There are 3 ways to turn a row about zero (a turn may also mirror it). The second row of each pair is the first, turned, with some noise. The first 27 pairs use one turn. New pairs use 2 turns, one after the other, and a turn may come again.
In the rows, 100 means zero.
Some pairs, each with its turns in order after it:
72 93 93 58 120 110 102 114
93 96 65 103 113 136 95 117 -> Z655

43 85 92 108 100 80 121 91
76 119 105 114 153 99 85 112 -> Z655

101 135 118 81 91 97 135 91
124 63 82 105 76 105 114 113 -> Z241

98 84 113 110 101 99 100 99
89 97 97 87 111 96 97 94 -> Z241

94 137 98 89 105 99 108 87
76 126 105 99 88 102 79 105 -> Z236

87 86 110 102 131 108 86 106
112 112 100 83 115 94 75 95 -> Z241

80 93 93 112 93 122 102 71
99 80 133 98 108 110 98 76 -> Z241

89 99 75 71 100 116 65 93
95 81 117 85 76 70 93 125 -> Z236

103 122 130 87 97 130 121 57
129 45 123 93 92 92 108 115 -> Z241

115 132 122 121 108 83 90 80
97 91 104 86 59 71 99 103 -> Z241

99 91 107 111 108 97 92 88
106 106 112 90 110 101 99 91 -> Z655

84 144 112 104 99 96 62 108
132 123 98 99 70 68 110 75 -> Z241

95 107 98 63 79 119 97 93
87 89 90 70 85 84 77 103 -> Z236

136 97 123 79 99 98 100 97
132 109 98 103 67 110 100 103 -> Z655

95 106 43 109 95 108 120 138
124 109 65 126 87 97 92 150 -> Z236

147 107 90 99 100 111 101 130
116 65 100 114 65 96 117 101 -> Z655

92 100 93 107 107 85 88 122
102 107 97 108 108 86 122 113 -> Z236

70 111 110 64 126 98 91 69
145 102 117 67 90 121 100 99 -> Z241

108 94 90 96 94 119 103 117
119 95 84 102 95 87 87 103 -> Z236

83 116 83 79 82 88 99 111
67 108 80 118 96 101 105 105 -> Z655

44 107 95 94 115 89 105 96
54 90 108 116 116 101 101 131 -> Z236

96 90 157 95 100 124 97 146
138 87 62 116 98 100 61 67 -> Z655

121 75 74 149 98 102 89 47
113 107 152 59 119 74 139 101 -> Z655

120 69 100 106 96 140 111 77
130 68 107 101 95 112 72 80 -> Z236

88 118 74 129 103 106 88 132
119 119 99 114 117 91 103 141 -> Z236

132 116 116 101 91 85 97 98
93 97 92 100 82 75 113 123 -> Z241

111 141 113 149 101 101 94 91
86 89 137 85 81 74 77 71 -> Z655

New pairs, each followed by its turns in order:
92 110 95 102 43 103 137 111
70 102 133 145 113 100 111 79 -> Z655 Z655

101 49 67 95 95 110 97 90
142 96 95 116 116 85 133 106 -> Z236 Z655

93 79 91 157 137 114 117 63
77 95 109 115 104 57 115 36 -> Z655 Z236

104 60 82 92 128 99 108 85
124 108 108 98 130 69 112 94 -> Z236 Z655

109 55 80 109 51 88 125 113
139 70 72 120 54 95 82 108 -> Z236 Z236

56 94 54 92 67 86 84 67
140 88 66 100 75 139 68 74 -> Z655 Z241

86 74 77 95 113 86 43 58
97 128 76 89 57 106 43 96 -> Z241 Z655

126 103 100 89 117 89 87 96
109 115 71 113 94 92 114 100 -> Z241 Z241

74 107 97 94 136 110 109 107
98 104 115 113 133 105 122 115 -> Z236 Z236

75 64 130 76 59 97 99 49
79 169 105 110 60 85 91 116 -> Z655 Z236

152 75 118 126 143 91 111 157
97 92 190 88 80 77 105 123 -> Z236 Z655

111 108 92 112 120 90 113 94
103 96 97 90 123 91 104 81 -> Z655 Z236

141 99 101 82 91 91 114 95
104 98 102 69 73 122 87 111 -> Z236 Z236

110 117 73 103 80 116 106 98
120 113 89 82 92 73 101 106 -> Z236 Z236

132 91 109 106 82 75 102 114
82 104 75 113 109 104 106 134 -> Z241 Z236

117 79 106 96 96 97 114 122
111 97 104 111 74 121 101 108 -> Z236 Z236

85 86 104 95 86 73 119 94
104 100 88 104 78 81 77 87 -> Z655 Z241

93 96 89 74 96 100 73 76
83 109 85 101 87 95 66 114 -> Z655 Z236

132 90 140 116 91 65 91 105
67 113 86 143 113 117 106 122 -> Z241 Z655

103 93 99 149 98 127 111 104
127 129 121 115 108 133 112 93 -> Z655 Z655

112 78 105 117 96 81 101 95
119 92 109 87 100 88 94 125 -> Z236 Z655

120 99 100 142 49 84 108 109
119 115 87 117 59 78 54 95 -> Z236 Z236

114 109 92 126 114 118 104 124
77 105 107 77 126 102 107 104 -> Z655 Z241

105 86 102 81 97 75 85 101
92 79 91 96 102 127 112 102 -> Z236 Z241

114 116 68 103 104 105 100 95
98 91 77 94 121 113 111 90 -> Z655 Z241

131 111 97 130 97 127 103 109
71 106 94 76 115 110 128 118 -> Z655 Z241

101 107 85 84 104 89 91 129
83 88 111 111 116 108 92 79 -> Z655 Z241

99 115 115 92 115 104 125 96
110 104 121 95 87 94 100 76 -> Z236 Z241

62 115 89 157 157 103 77 91
109 132 112 130 174 91 103 68 -> Z236 Z236

108 43 119 113 124 87 108 109
72 93 76 91 112 156 98 100 -> Z241 Z655

101 96 76 112 104 55 86 134
114 96 125 79 134 71 68 102 -> Z655 Z655

98 108 123 92 55 106 77 100
85 107 77 122 93 140 100 82 -> Z241 Z236

107 105 69 94 113 129 85 98
112 95 115 94 86 96 85 64 -> Z241 Z655

115 114 91 157 109 84 111 122
128 146 106 126 105 104 68 95 -> Z236 Z236

80 89 101 100 96 104 139 103
92 76 97 83 127 105 119 97 -> Z236 Z655

